The groups are shells around one centre, one inside the other: the same stretched ball of 3 dimensions in 6 sizes.
In the rows, 128 means zero.
Some rows, each with its group after it:
[155 155 148 150 167 164 115 150  81 129 116 125 123 131 161  96 134 155
 134 198 124 151 134] => tafik
[155 143 130 141 153 167 113 140  73 141 121 129 116 121 142 141 131 133
 109 202 125 167 132] => Zef
[154 137 124 147 141 166 109 138  64 135 121 117 111 124 128 163 140 117
  92 202 121 168 131] => Notib
[154 136 126 160 132 163 105 141  57 123 118  98 110 134 120 166 155 108
  83 200 115 161 130] => foni
[155 130 120 157 125 164 104 137  53 128 120  96 108 129 111 184 156  98
  70 200 114 166 130] => Zef
[166 125 118 140 124 164 108 132  56 150 125 104 112 108 109 195 146  93
  56 199 119 179 135] => foni
[183 134 148 135 138 159 116 141  69 163 123  96 129  95 131 143 145 115
  66 189 120 168 148] => Notib
[151 153 141 150 164 165 114 148  79 128 117 128 119 133 157 108 133 150
 132 200 124 154 132] => vukel
[148 148 132 152 155 166 111 144  72 125 118 125 114 135 145 131 137 138
 120 203 123 158 129] => vukel
[171 145 147 130 159 163 120 143  81 159 122 125 128 102 152 118 127 141
 105 195 128 167 143] => tafik
[159 131 120 146 131 165 108 135  58 140 122 107 111 119 117 181 146 103
  73 201 119 172 132] => Notib
[155 152 143 149 162 165 114 148  78 131 117 124 120 130 155 110 135 147
 126 199 124 154 134] => zav
[172 125 127 140 123 162 110 134  57 154 124  95 117 103 110 186 150  94
  51 195 118 176 140] => zav
[179 119 128 139 115 159 109 133  52 160 125  84 118  96 101 197 156  82
  32 193 115 178 143] => Zef
[158 156 149 141 172 165 119 149  86 140 118 135 126 122 167  91 125 161
 137 198 128 155 137] => tafik
[178 142 153 135 152 160 119 145  77 159 121 108 132 100 146 117 138 134
  90 190 123 163 147] => zav
[166 149 147 135 163 164 119 145  82 151 121 128 127 111 157 110 127 148
 117 196 128 162 140] => Notib
[168 139 144 152 140 160 112 145  66 138 118  95 122 119 132 137 152 120
  84 193 117 158 140] => Zef
[165 147 144 134 161 164 118 144  81 151 121 129 125 111 154 116 127 145
 114 197 128 164 139] => vukel
[185 137 155 135 143 158 118 144  73 163 122  95 133  94 138 127 145 123
  73 187 120 164 151] => foni
[176 120 125 140 116 161 109 132  53 156 125  88 116 100 102 198 154  84
  37 194 116 178 141] => tafik
[178 126 134 139 124 160 111 136  59 158 124  89 122  99 113 176 152  96
  48 192 117 173 144] => zav
[148 157 142 150 170 166 115 149  82 126 116 135 119 136 164  98 129 159
 144 202 126 152 130] => foni
[159 156 151 142 171 164 119 150  86 140 118 131 126 122 166  91 127 159
 135 197 127 154 137] => vukel

New rows. What belongs after each?
[153 152 140 145 165 166 115 146  80 133 119 132 120 128 157 111 129 151
 131 201 126 157 132] => vukel
[164 146 141 136 159 164 117 143  79 149 121 127 123 112 151 122 128 141
 111 198 127 165 138] => Notib
[148 146 128 151 152 167 110 142  70 126 119 125 112 134 142 140 137 133
 116 203 123 161 128] => tafik
[165 146 148 150 151 161 114 148  73 137 117 104 124 122 145 118 146 134
 102 194 120 154 140] => tafik
[157 156 149 145 170 164 117 150  85 136 117 131 125 126 165  93 129 159
 136 198 127 153 136] => vukel
[170 135 139 148 135 160 111 142  63 143 120  94 121 114 126 151 152 112
  74 193 117 162 140] => zav
[162 151 150 148 161 162 116 150  79 136 117 117 125 123 156 102 138 147
 120 195 123 153 138] => Notib
[169 152 154 132 170 163 122 147  88 155 120 130 131 107 165  94 124 156
 123 194 129 161 143] => Zef
[164 144 140 136 157 164 117 142  78 150 122 126 123 111 149 126 129 139
 108 198 127 166 138] => Notib
[169 156 162 139 172 161 121 152  89 148 118 123 134 113 170  78 129 162
 129 192 127 152 144] => foni
[151 151 140 155 158 164 112 148  74 124 116 119 118 136 150 116 140 143
 124 200 121 152 132] => tafik
[150 144 132 160 146 164 108 145  65 119 117 109 112 139 136 140 148 127
 107 201 118 155 130] => foni
[173 122 126 144 116 160 108 134  52 151 124  86 116 105 103 195 157  85
  41 194 115 175 140] => vukel
[158 146 141 153 150 163 112 147  71 130 117 109 119 129 143 125 145 133
 107 197 120 155 135] => Notib
[162 134 126 141 138 164 111 137  64 145 123 113 115 114 125 167 140 113
  81 200 122 172 135] => zav
[184 122 135 139 117 158 111 136  55 162 124  80 123  94 106 184 157  87
  34 190 115 175 147] => foni
[148 152 137 154 160 166 112 147  76 123 117 125 116 137 152 116 136 146
 129 201 123 153 130] => tafik
[155 139 130 155 139 164 108 142  63 128 119 106 113 130 129 153 148 118
  93 200 118 160 132] => zav
[162 129 126 156 123 162 105 139  53 133 120  89 112 123 111 180 159  96
  63 197 113 165 134] => Zef
[155 128 116 156 122 164 103 135  51 128 121  96 106 129 107 193 156  93
  65 201 114 169 129] => foni
[178 144 152 126 159 161 121 144  83 166 123 121 133  94 153 113 128 141
  99 192 128 167 147] => foni
[149 150 135 153 158 166 112 146  74 125 117 124 115 136 149 122 137 142
 125 202 123 155 130] => vukel
[164 124 117 141 123 164 108 132  55 148 124 103 111 110 108 197 147  92
  56 200 119 178 134] => foni
[149 149 135 154 156 165 111 146  73 124 117 122 115 136 147 124 138 140
 122 202 122 155 130] => vukel
[158 150 141 138 165 166 117 144  82 144 120 135 122 119 157 113 125 149
 125 200 128 162 135] => Zef
[171 126 129 149 121 160 108 137  54 144 122  85 116 111 109 182 158  92
  51 195 114 169 139] => vukel
[164 154 154 142 168 163 119 150  84 142 118 124 128 119 163  92 131 156
 127 195 126 154 140] => Notib
[163 153 154 149 162 161 116 151  80 135 117 114 127 124 158  95 139 150
 121 194 122 150 140] => foni
[161 158 155 140 175 164 120 151  89 142 118 134 129 120 171  81 125 165
 141 196 128 153 139] => Zef
[149 144 130 159 145 165 108 144  65 120 117 111 112 138 135 143 147 125
 106 201 118 156 129] => Zef
[148 144 129 157 147 165 108 144  66 121 117 115 111 138 137 142 144 128
 109 202 119 157 128] => tafik
[153 145 130 142 155 167 113 141  74 138 121 131 115 123 144 138 130 136
 114 202 126 166 131] => foni
[159 144 135 140 154 165 114 141  75 143 121 127 119 118 145 134 131 135
 109 200 126 166 134] => Notib
[147 140 121 152 144 167 108 139  64 126 120 121 108 134 131 160 140 122
 104 205 121 165 126] => foni
[166 142 145 152 143 160 112 146  68 137 118  98 123 121 137 130 150 125
  91 193 117 156 140] => Zef
[159 144 140 154 148 162 111 146  69 130 118 107 119 128 140 130 146 130
 103 197 119 156 135] => Notib
[159 127 118 151 123 164 105 135  53 136 122  98 109 121 109 192 153  94
  63 200 116 172 132] => vukel
[168 138 135 135 146 163 115 139  71 154 123 118 121 106 136 147 134 123
  88 197 125 171 139] => zav
[156 129 117 152 125 164 105 135  53 133 122 101 107 125 110 191 152  96
  68 201 116 171 130] => tafik
[176 126 134 143 122 159 110 137  57 152 123  86 120 103 112 177 156  94
  48 192 115 171 143] => Notib
[162 136 135 156 133 161 108 143  60 132 118  94 116 125 124 155 155 111
  79 196 115 160 136] => Zef
[166 129 125 138 132 164 111 135  61 151 124 109 115 107 119 177 142 104
  68 198 121 176 136] => vukel
[183 132 145 128 139 160 118 139  71 170 125 104 129  89 131 148 139 115
  65 190 123 174 148] => tafik
[151 144 128 147 153 167 111 141  71 132 120 127 113 129 142 141 134 133
 114 203 124 163 129] => tafik
[178 126 131 131 130 161 113 134  63 165 126 102 122  93 117 176 142 101
  54 194 121 179 143] => Zef
[187 130 146 127 136 159 118 138  69 173 125  98 131  85 128 151 142 111
  57 188 122 174 150] => foni
[175 128 136 146 125 159 110 139  58 149 122  86 121 107 115 169 156  99
  54 192 115 168 142] => vukel
[178 128 134 133 131 161 114 135  63 163 125 100 122  95 119 171 144 103
  57 193 121 176 143] => Notib
[175 140 149 143 144 159 115 145  71 150 120  99 127 108 138 130 146 124
  83 191 120 161 144] => zav
[150 139 125 157 139 165 106 141  61 123 118 109 109 136 127 159 149 116
  95 202 117 161 128] => tafik
[161 130 124 154 125 162 106 138  54 133 120  93 111 124 112 179 156  98
  66 198 114 166 134] => vukel
